All groups share one centre, and each spreads out both ways along 10 directions, with some noise.
In the rows, zero is written as 128.
Known rows, each followed by its group:
[121 133 134 158 83 126 150 88 99 124 100 112 131] => (2)
[118 169 133 141 83 137 84 124 127 117 119 125 108] => (1)
[131 128 136 137 98 129 118 106 117 158 173 110 158] => (0)
[100 101 121 152 137 147 149 186 124 83 132 132 109] => (2)
[92 157 134 126 162 117 135 178 163 133 159 185 128] => (2)
[93 117 126 94 137 138 119 146 111 89 104 121 137] => (2)
[160 151 147 156 125 116 129 116 160 154 128 146 121] => (0)
[134 129 130 122 106 124 158 73 121 149 112 133 156] => (2)
[123 132 138 164 71 121 99 157 115 163 125 105 136] => (1)
[109 83 122 161 141 115 169 93 141 138 72 95 153] => (3)
[106 155 207 124 126 126 100 144 137 166 182 131 91] => (2)
[97 117 137 110 86 124 131 108 119 125 115 136 112] => (0)
[173 151 118 155 118 148 133 103 105 121 146 111 141] => (1)
[147 156 135 174 147 136 166 86 123 140 101 112 137] => (1)
[109 152 132 189 122 144 173 166 155 158 134 159 107] => (0)
[97 121 151 120 124 146 130 153 117 164 105 108 164] => (3)
[132 188 160 130 78 143 78 177 98 124 155 141 122] => (3)
[129 132 138 162 162 138 143 117 140 132 122 107 130] => (0)
[89 94 129 92 97 138 121 123 104 100 152 124 116] => (0)
[105 135 135 178 88 144 129 115 146 144 117 116 97] => (1)
[136 134 128 171 85 149 74 174 140 124 144 102 103] => (2)
[64 127 141 123 101 131 106 126 92 127 153 99 142] => (0)
[119 138 123 148 141 151 175 92 95 102 122 119 128] => (0)
[115 143 132 113 135 140 90 96 128 143 142 92 165] => (1)
[126 197 177 199 81 128 70 157 122 167 103 87 119] => (3)
[131 155 125 105 153 126 133 113 117 128 94 135 157] => (1)
[106 119 169 128 110 107 123 141 142 143 107 134 112] => (2)
[84 142 157 144 124 110 122 139 148 164 108 131 131] => (2)
[108 118 113 89 119 134 130 132 126 114 115 151 148] => (2)
[123 99 116 65 108 128 140 175 132 72 102 197 113] => (2)
[131 146 151 148 119 121 120 137 124 137 160 131 133] => (3)
[125 138 120 106 84 98 83 111 158 115 81 149 120] => (3)
[116 117 139 112 87 111 127 146 116 114 153 160 130] => (2)
[143 112 123 153 125 141 105 143 136 131 189 100 143] => (3)
[132 148 120 132 155 137 159 136 106 143 95 129 155] => (1)
[39 97 161 149 114 107 111 106 162 136 100 94 122] => (1)
[153 125 127 109 101 118 109 121 166 158 99 144 138] => (3)
[113 184 149 177 130 130 167 112 123 135 129 153 107] => (0)
[98 191 144 178 159 145 119 151 138 129 134 119 101] => (0)
[119 112 120 167 126 142 161 121 136 134 179 132 118] => (3)
[86 182 167 185 128 103 104 120 88 132 139 80 146] => (1)
[91 206 142 154 133 138 106 123 118 138 101 115 135] => (0)
[102 136 94 140 120 150 116 92 116 83 128 105 114] => (3)
[137 149 108 93 149 199 128 140 68 78 161 113 151] => (3)
[108 135 175 133 104 107 154 170 118 156 127 162 141] => (3)
[85 151 128 143 91 125 112 122 119 120 127 129 110] => (3)
[137 129 139 119 187 112 186 129 153 140 91 169 149] => (1)
[96 118 131 89 127 123 150 95 87 89 124 136 144] => (0)
[111 113 135 130 107 83 133 116 118 123 95 129 169] => (2)
[114 127 128 158 99 134 142 135 145 153 99 133 112] => (1)
[144 123 135 127 124 131 134 167 157 106 124 170 94] => (0)
[141 141 107 111 108 159 125 135 123 116 118 147 122] => (1)

New rows. What belongs after each?
[74 97 85 133 107 116 139 95 162 113 154 151 96] => (3)
[134 143 107 174 121 128 126 121 147 132 71 111 142] => (2)
[152 126 134 203 67 118 146 160 108 172 102 111 131] => (1)
[49 93 154 127 128 110 145 141 107 100 136 115 113] => (0)
[113 157 124 88 107 122 163 151 117 87 109 219 119] => (0)
[130 146 130 130 130 151 137 123 107 129 160 125 144] => (3)
[115 178 132 185 130 128 93 118 104 121 140 79 152] => (2)
[137 120 142 101 128 105 133 92 130 130 121 140 147] => (0)
[114 93 117 98 112 152 151 107 178 143 107 161 116] => (1)
[138 119 138 137 127 102 122 139 128 121 156 130 158] => (2)
[85 181 129 117 120 116 133 118 99 129 79 142 176] => (0)
[114 129 149 160 123 132 142 130 95 119 98 92 150] => (3)
[86 119 108 108 99 83 152 73 137 103 150 176 118] => (3)
[119 166 148 193 134 111 146 122 121 137 105 115 137] => (0)
[113 91 167 124 122 84 91 174 189 151 118 141 109] => (0)
[106 197 193 179 95 107 97 170 111 147 78 123 118] => (3)
[133 153 132 157 167 131 162 87 109 134 118 100 173] => (0)
[98 148 119 129 163 166 146 127 140 90 105 139 98] => (1)
[86 141 141 179 134 108 137 121 168 157 140 132 106] => (3)
[125 139 121 108 116 133 102 132 127 122 137 132 147] => (2)
[130 116 110 112 105 175 140 74 133 154 146 114 117] => (0)
[64 184 135 189 144 96 126 124 145 144 45 119 145] => (2)
[84 157 134 114 112 150 99 106 107 105 171 119 129] => (1)
[122 139 105 93 106 144 129 139 103 94 106 156 152] => (0)
[118 70 126 127 146 70 167 108 156 107 150 158 146] => (3)
[75 142 132 127 80 103 109 160 134 123 101 165 125] => (2)
[118 143 143 126 82 110 124 89 130 152 123 137 143] => (1)
[135 148 179 140 142 96 150 128 114 154 114 137 171] => (3)
[56 139 150 117 84 124 130 82 132 95 139 150 96] => (1)
[114 70 129 143 120 145 161 126 124 124 162 108 114] => (0)
[93 161 137 164 146 92 130 152 133 104 91 146 133] => (2)
[107 104 138 144 93 127 122 121 122 105 140 115 126] => (1)
[99 100 116 132 111 108 142 151 142 138 118 146 160] => (2)
[99 148 120 139 127 142 154 109 119 119 158 144 116] => (3)
[193 122 133 143 137 109 157 117 100 141 186 135 179] => (1)
[112 147 124 193 145 117 143 160 153 127 123 136 131] => (2)
[154 144 113 102 127 139 125 146 142 134 127 168 155] => (0)
[89 143 139 152 100 142 96 137 126 138 137 98 109] => (0)
[84 118 131 131 81 144 67 130 136 145 101 74 113] => (0)
[121 164 130 143 122 112 130 96 126 135 92 125 150] => (2)
[132 124 118 93 77 108 143 108 98 177 94 143 185] => (1)
[156 138 131 188 124 131 153 118 126 170 111 98 152] => (1)
[106 112 124 139 163 160 141 116 154 140 131 105 133] => (1)
[114 139 151 110 126 94 133 120 142 164 96 151 159] => (1)
[81 106 156 134 167 121 140 142 120 110 153 109 130] => (0)
[128 135 111 110 73 132 73 125 143 143 126 128 132] => (3)
[94 122 134 118 91 135 128 110 116 133 142 128 116] => (0)
[116 117 142 148 86 133 146 122 121 122 85 128 100] => (2)
[123 159 137 108 91 142 91 129 103 98 132 131 113] => (2)
[120 137 135 135 107 109 113 140 125 140 116 127 167] => (0)
[114 133 153 119 63 102 91 125 126 169 85 122 155] => (3)
[125 168 156 182 131 147 132 181 125 127 129 131 100] => (3)
[76 129 109 146 95 145 140 94 130 141 125 114 118] => (3)
[129 138 143 140 113 127 139 122 110 134 118 121 148] => (3)
[59 156 141 141 105 120 142 129 90 117 159 141 132] => (2)
[97 122 116 125 109 157 75 195 167 163 111 118 136] => (0)
[137 159 118 189 71 130 137 70 142 152 134 125 98] => (3)
[151 107 126 169 116 134 144 140 131 132 136 115 138] => (0)
[75 134 97 83 111 154 125 103 117 118 147 143 129] => (3)
[111 154 132 159 89 137 110 104 87 155 148 87 153] => (1)
[153 139 114 91 44 123 111 104 100 136 125 154 148] => (1)
[101 101 130 95 120 122 128 136 129 87 98 147 130] => (1)
[109 131 120 136 101 148 122 130 131 161 129 121 144] => (0)
[91 81 130 124 117 138 91 169 132 118 120 89 129] => (0)
[94 114 151 140 113 118 144 159 138 113 133 151 96] => (0)
[90 163 121 132 117 129 148 111 137 160 119 150 142] => (2)
